There are 9 hidden switches. A switch that is on adds its own fixed numbers to the row, and there is some noise. The rows also spread widely along 12 directions, which tell nothing about the answers.
Some rows, each with its switches (1 for on, 0 for off) after it:
24; -13; 1; -1; 9; 7; 12; -10; -13; 25; -6; 8; -5; -16; 12; 13; 13; 9; -2; 5; 3; -5; 11; -12; -20; -9; 2; -4; -6; 12; 13; -5; 9 : 1 1 1 0 1 1 1 0 1
2; 3; 9; 0; 0; 7; 12; -3; 6; -2; 9; -6; -9; -9; 6; 14; -8; -2; 7; 0; 22; -1; 6; -3; 15; -24; 0; 6; 0; 1; 14; 9; 14 : 0 0 0 0 0 0 0 1 0
-15; 15; 12; -12; 0; 9; 8; -14; 10; -13; 8; 2; -7; 0; -13; -5; 9; 1; -9; -3; -20; -4; -9; 4; -13; -9; 18; -11; 17; 16; -4; -1; -14 : 0 1 1 0 0 0 1 0 1
6; -5; 6; 13; -3; 1; -1; -2; -4; -6; 1; 7; 4; 1; 13; 7; 6; -7; -6; 0; 3; 4; 2; 5; -17; 16; -4; -20; 9; 4; -12; -5; -1 : 0 1 0 1 1 1 1 0 1
1; 0; 6; 2; -5; 2; -1; -6; 1; -22; -2; 5; 12; 0; -3; 5; -5; -12; -5; -14; -1; 5; -10; -3; 1; -5; -7; -7; 0; -3; -4; -2; 11 : 0 0 0 0 0 1 0 0 1
1; 11; 11; -14; -16; 3; 15; -11; 10; -17; 7; 7; -3; -6; 5; 13; 8; -6; -9; -17; 10; 0; 0; -2; -7; -4; 14; -13; 14; 12; 2; 8; 10 : 1 0 1 1 0 0 1 1 1
-4; -6; 5; -8; -4; 6; 6; 3; 5; -16; 0; 3; 10; 0; 5; 8; -4; -15; 9; -13; 8; 14; -7; -1; 2; -6; -9; 0; 1; -6; -7; 6; 0 : 1 1 0 0 0 0 0 0 0
-9; -4; 9; -12; -4; 5; 8; 2; -1; -9; -7; 8; 15; -3; 15; 13; -6; -15; 1; -22; -2; 2; -15; -2; -7; -7; 2; -3; -1; 9; -20; 3; 3 : 0 1 1 0 1 1 0 1 1
3; -1; 11; -6; -1; 8; 1; 1; 0; -15; -1; 5; 22; -1; 18; 19; -1; -14; 1; -12; 5; 8; -11; -10; 3; -16; 2; -1; 2; -5; -11; 3; 9 : 0 1 1 0 1 0 1 1 1
8; 0; 6; 8; -3; -3; 3; -7; 0; -22; -4; 13; 9; -5; -3; 17; -3; -11; -10; -13; -4; 6; -9; -4; 1; -8; -1; -10; -5; 0; 2; -3; 19 : 1 0 1 0 1 0 0 1 1
-5; 4; 7; -2; -9; -2; 19; 0; 8; -3; 6; -11; 0; -13; 4; 13; 3; -4; -1; 1; 8; 7; 9; -3; 3; -5; 8; -2; 9; 3; 4; 5; 3 : 1 0 0 0 0 1 0 1 1
1; -1; 9; -4; 6; 7; -3; -8; -3; -1; -6; 8; 1; -1; 10; 9; -1; -4; -3; -15; -5; -11; -14; 3; -7; -4; 1; -4; -7; 15; -8; 3; 3 : 0 1 1 0 0 0 0 0 1
2; -15; 6; 10; 3; 18; -7; -9; -5; 2; -6; -5; 2; -2; 13; 15; 0; 2; 5; -7; 0; 1; -9; -4; -3; -1; -17; -8; -4; 1; 1; 3; -3 : 0 0 0 1 1 1 0 0 1
11; 1; 9; 25; -2; 14; -18; -12; -8; -3; -1; -22; 6; -11; 5; 21; 14; 12; -10; 15; -1; -2; -1; -14; 3; -1; -9; -11; 5; -7; -1; 4; 4 : 0 0 0 0 1 1 0 0 1
-1; 0; 6; -15; -8; 8; 2; -15; -3; -6; -8; 6; 0; -6; 6; 17; 13; -2; -5; -20; -2; 0; -7; -3; -11; 1; 1; -8; 9; 0; 5; 8; 1 : 1 1 0 0 1 1 0 1 0
12; -16; -16; -18; 0; -2; 16; 11; -6; 21; -10; 25; 15; -2; 10; -15; -8; -7; 12; -13; -2; 5; 6; -8; -30; -11; 6; -18; -3; 11; -19; -15; -8 : 1 0 0 0 1 0 0 1 1
5; 9; 6; 17; -18; -7; 10; -2; 2; -9; -4; -11; -2; -22; 2; 28; 9; 2; -6; 6; 9; -6; 8; -10; 15; -8; 6; 0; 3; -3; 5; 9; 20 : 0 1 0 0 0 1 0 1 0
4; -2; 3; -24; -2; 12; 1; -5; 4; -8; 4; -1; 17; 2; 13; 11; 14; -6; 1; -6; 12; 23; 6; -8; 2; -1; -4; -3; 24; -21; 6; 4; -5 : 0 0 1 0 1 1 0 0 0
2; 0; 10; 10; -7; 8; 3; -10; 0; -10; 1; -4; 1; -8; 10; 18; 10; -1; -7; -2; 1; 5; -5; -5; -6; 8; -3; -10; 8; 4; 0; 4; 2 : 1 0 1 0 0 1 1 1 1
9; -14; -3; -3; 10; 9; -11; -2; -9; 6; -9; 4; 21; 5; 23; 10; 14; -4; 2; 0; 0; 13; 0; -7; -8; 15; -10; -4; 7; -17; -5; -1; -12 : 0 1 1 0 0 1 0 0 0
-5; 1; 13; -3; 4; -2; 4; 13; 0; 6; 7; -16; 17; -13; 3; 15; 0; -6; -12; 14; -6; 12; 0; -6; 0; 2; 6; 9; 6; -4; -13; 5; -2 : 0 0 0 0 1 1 0 0 1
-8; 0; 9; -11; -7; 2; 13; 5; 10; -8; 1; -6; 11; -8; 20; 26; 1; -13; 7; -8; 13; 9; -2; -6; 18; -9; 4; 12; 3; -5; -5; 13; 4 : 1 1 1 0 0 0 0 0 0
4; -1; 9; 10; -6; 3; -2; 3; 2; -9; 3; -2; 2; -6; 12; 14; -3; -5; -1; 0; 13; 3; -1; -1; 3; 0; -6; -7; 2; 4; -14; 4; 9 : 0 0 1 0 1 0 0 0 0
-4; -5; 4; -16; 3; 7; 3; -2; -1; 4; -5; 4; 8; -3; 5; 7; -1; -5; 3; -13; -9; -3; -10; -3; -9; -7; 1; 3; -2; 6; -9; 5; -6 : 0 1 0 0 0 0 0 0 1
-13; -10; 15; 16; 1; 23; 9; -15; 2; -22; 2; 0; -8; -2; -5; -3; -22; -11; 16; -16; 6; 2; -18; 6; -5; -30; -16; -14; -13; 19; -5; -2; 2 : 1 1 0 0 1 1 0 1 1
-6; 2; 10; 10; 3; 12; 2; -5; 4; 8; 2; -9; -7; -7; 20; 17; 0; 3; 8; 2; 9; -15; -3; -3; 12; -21; 8; 0; -4; 15; -6; 7; 0 : 0 1 1 0 1 0 0 0 0

New rows, each followed by its switches (1 for on, 0 for off):
-8; 0; 6; -2; 4; 2; 3; -4; 5; 0; 4; 1; -3; -1; 2; 7; -1; -3; -2; -3; -8; 0; -4; 7; 0; -1; 4; -5; 6; 5; 0; 1; -5 : 0 0 0 0 1 0 0 0 1
4; -3; 4; 13; 9; 8; 0; -10; -2; -2; -1; 1; -4; -5; -11; -3; -2; 1; -1; 5; -9; 0; -6; -2; -9; -12; -3; -8; -8; 7; 3; -4; -2 : 1 1 0 0 0 0 0 0 0
9; 6; 11; -4; -4; 6; 2; -10; -2; -5; 0; -4; 1; -13; -9; 6; 6; 3; -13; -3; 1; -1; -5; -12; -10; -14; 4; -4; -2; 11; 1; 3; 13 : 1 0 1 0 0 1 0 0 0
-37; 5; 16; -34; 10; 5; 20; -6; 17; 5; 13; 0; -12; 3; 6; 11; 1; -11; 4; -14; -12; 1; -7; 22; 5; -1; 18; 13; 16; 9; 9; 13; -19 : 0 1 0 0 1 0 0 0 1
10; 4; -1; 22; -6; 3; 0; -10; 0; -12; -1; 4; 3; -3; 3; -1; 6; 3; -5; 5; 1; -4; 1; -8; -4; -6; 3; -22; 7; 7; -5; -12; 4 : 0 0 1 0 0 1 1 0 1
10; 8; -5; 17; -14; -1; 6; -17; 2; 2; -4; 1; -9; -10; 11; 17; 16; 13; -6; 0; 4; -18; 12; -6; 9; -6; 13; -20; 12; 9; 9; -4; 9 : 0 0 1 0 1 1 0 0 1
2; 5; 14; -17; -2; 8; 0; -9; 1; -3; 9; 0; 0; -5; 14; 8; 7; -5; -12; -12; 11; 1; -2; 4; -17; 8; 7; -11; 14; 15; -9; 6; 2 : 1 0 1 0 1 1 0 0 1
0; 4; 1; -22; -14; 6; 8; 3; 11; -4; 11; -4; 5; -1; 24; 6; 5; -7; 8; -12; 26; 6; 14; 0; 1; -3; 4; -5; 25; -4; -8; 9; -3 : 0 0 0 0 0 0 0 0 1
2; 2; 16; 4; 19; -8; 3; -9; -3; -13; 7; 13; -4; 0; -3; 7; -4; -17; -21; -3; -2; 4; -6; 20; -9; 18; -3; 0; -2; 7; 11; -2; 18 : 0 1 1 0 0 1 0 0 1
0; -6; 5; 7; 12; 9; -3; 3; -3; 4; 1; -5; 9; -3; -1; -1; -2; -2; 2; 9; -7; 8; -7; -5; -10; -7; -4; -2; -6; 1; -11; -2; -11 : 1 1 0 0 0 0 0 0 0
-1; -1; 11; -13; 4; 24; 6; -19; 3; -2; 4; 5; -1; 5; 10; 5; 5; 1; 4; -13; 6; 1; -5; -5; -8; -21; 3; -13; 11; 7; 10; 0; -5 : 0 0 1 1 1 1 1 1 1
9; -5; 0; -4; 14; 14; -5; -9; 2; 2; 9; 0; 8; 7; 19; 1; 4; -3; 6; -2; 14; 10; 5; 0; -1; -1; -5; -8; 10; -9; 9; -1; -9 : 1 0 0 0 0 0 0 0 1
10; 12; 10; -6; 1; 2; 4; -10; 0; -13; 2; 6; 3; -8; -7; 3; 1; -6; -12; -7; 4; -4; -4; -6; -7; -18; 10; -6; -4; 10; 0; 0; 16 : 1 1 1 0 0 0 0 0 0
-9; -2; 16; 0; -14; 10; 20; -8; 2; -18; 0; 7; -12; -13; -7; 3; -8; -9; -2; -18; -5; 0; -14; 3; -23; -10; -3; -15; -3; 30; -15; 1; 7 : 1 1 1 0 1 1 1 1 1
23; -7; -1; 0; 2; 4; -11; -2; -9; -8; -3; 9; 16; 0; 6; 2; 2; -6; -6; -8; 7; 10; -1; -8; -18; 4; -13; -14; -1; -6; -7; -4; 11 : 1 0 0 0 0 0 0 0 1
5; -6; 16; 19; -1; 19; -8; -15; -6; -14; -4; -1; -11; -9; -1; 11; -6; 0; -2; -11; -2; -7; -18; 0; -14; -9; -18; -14; -13; 23; -10; 5; 11 : 1 1 1 0 1 0 0 0 1
6; -2; 15; 7; 10; 9; -9; -15; -4; -10; 0; 4; -3; -1; 9; 18; 1; -7; -7; -9; 6; -2; -12; 6; -3; 1; -7; -5; -7; 6; 4; 4; 12 : 1 1 1 0 1 0 0 0 0
3; 2; 4; 1; 3; 2; 9; -8; 2; 5; 0; -2; -5; -9; 2; 11; 4; 2; -1; -1; -2; -7; 2; -3; -1; -12; 9; -2; -3; 10; 6; 2; 4 : 1 1 0 0 0 0 0 0 1
8; 5; 9; 10; 10; 16; -17; -6; 1; -13; 8; 0; 12; 10; 21; -9; -8; -8; 1; -7; 24; -1; -11; -1; -6; -12; -1; -21; 2; 12; -22; -5; -3 : 1 0 1 0 0 0 0 0 0
3; -2; 7; 16; -3; 8; 12; -6; 1; 1; 0; -4; -2; -13; 9; 12; -9; 1; 7; -1; 15; -9; -3; -11; 11; -32; 4; -4; -12; 18; -1; -1; 12 : 1 0 1 0 1 1 0 0 0
6; -10; 8; 4; 9; 6; -2; -4; -4; -11; 2; 7; -2; -3; -11; 4; 0; -6; -9; 2; -8; 20; -7; 3; -19; 10; -17; -11; 1; -2; 4; -2; 2 : 1 0 1 0 1 0 0 1 0
5; -3; 3; -6; 1; 23; 2; -25; -1; -6; -3; 9; -4; 6; 18; -2; 4; -3; 11; -24; 14; -4; -5; 0; -14; -14; -5; -22; 6; 11; 6; -4; -5 : 1 1 1 0 0 1 0 1 1
8; 1; 6; 9; -14; 9; -1; -5; 0; -17; 0; -5; 4; -7; 10; 7; 2; -3; -2; -8; 19; 3; -2; -9; -5; -4; -7; -14; 4; 7; -13; 3; 8 : 1 0 1 0 0 1 0 0 0
-6; -4; 4; -8; -8; 0; 17; 5; 10; 8; 4; 4; -2; -3; 27; 21; 6; -5; 8; -4; 13; 2; 7; 1; 10; 3; 11; 0; 11; 5; -1; 7; -3 : 0 0 1 1 1 0 1 0 0
4; 7; 6; 20; -15; -16; 16; -7; 7; -23; -1; 17; -21; -13; -14; 9; -10; -7; -12; -11; 6; -12; -2; 10; 1; -2; 3; -12; -9; 23; 6; -3; 31 : 1 0 1 0 0 0 0 0 0
11; 1; 14; 18; 5; 16; -10; -11; -7; -3; 5; -16; 0; -11; -2; 12; 8; 9; -11; 15; -1; 5; -1; -9; -8; -5; -8; -11; 5; 1; 2; 1; 5 : 0 0 1 0 1 1 0 1 1
8; 1; 3; -5; -2; 14; -5; -13; -1; -3; -2; -4; 4; -3; 4; 8; 13; 7; -1; -2; 4; 2; -2; -12; -1; -11; -3; -6; 8; -4; 6; 2; -1 : 0 0 1 0 0 1 0 0 0
-4; -5; 10; -1; -12; 12; 3; 5; 2; -5; 0; -18; 10; -15; 3; 15; 5; 0; -2; 1; -4; 14; -6; -13; -8; 1; -7; 0; 4; 4; -19; 11; -7 : 1 0 1 0 0 1 0 0 1
-5; -8; -2; -16; 7; -2; 5; 5; -1; 21; -7; 6; 18; -1; 16; 18; 16; -5; -1; -1; -14; 8; 0; -4; -6; 8; 16; 0; 6; -9; -2; 4; -19 : 1 1 0 1 1 0 0 1 0
-24; 2; 14; -27; -12; 14; 14; -17; 12; -14; -4; 1; 3; -2; 14; 31; 11; -7; 4; -29; -9; 1; -16; -4; 12; -10; 6; 8; 14; 0; 6; 16; -6 : 0 1 1 0 1 1 1 0 1
-18; 10; 10; -4; 3; -3; 17; -12; 12; -12; 5; 6; -6; -3; -12; 4; -1; -8; -6; -8; -20; -5; -12; 8; 0; -9; 19; -3; 3; 15; 4; -1; -4 : 1 1 0 0 0 0 1 0 1
23; -10; -1; -20; 3; 4; 13; -1; -6; 0; -5; 17; 8; -9; -12; 5; -5; -6; -4; -11; -1; 7; 2; -14; -11; -25; -5; 5; -12; 1; 11; -2; 22 : 0 0 1 1 0 0 0 0 1
14; 1; 10; 21; -9; 11; -8; -16; -2; -8; -1; -15; -11; -17; -3; 30; 18; 14; -12; 7; -4; 0; 1; -9; 0; 6; -11; -9; 4; 0; 12; 10; 14 : 1 0 1 0 1 0 0 0 1
15; -8; 5; -4; 6; 2; 14; -5; -5; 15; -1; 7; -13; -14; 8; 12; 1; 0; 1; -1; 12; -4; 8; 0; -9; -7; -2; 4; -9; 14; 12; 4; 15 : 1 1 1 0 0 0 0 0 0
0; -13; 5; -2; 2; 17; -3; -2; 2; -10; 0; 7; -1; 4; 2; -2; -7; -7; 9; -10; 3; 12; -10; 3; -12; 2; -19; -9; 1; 4; -7; 3; -7 : 0 0 1 1 0 0 0 0 0
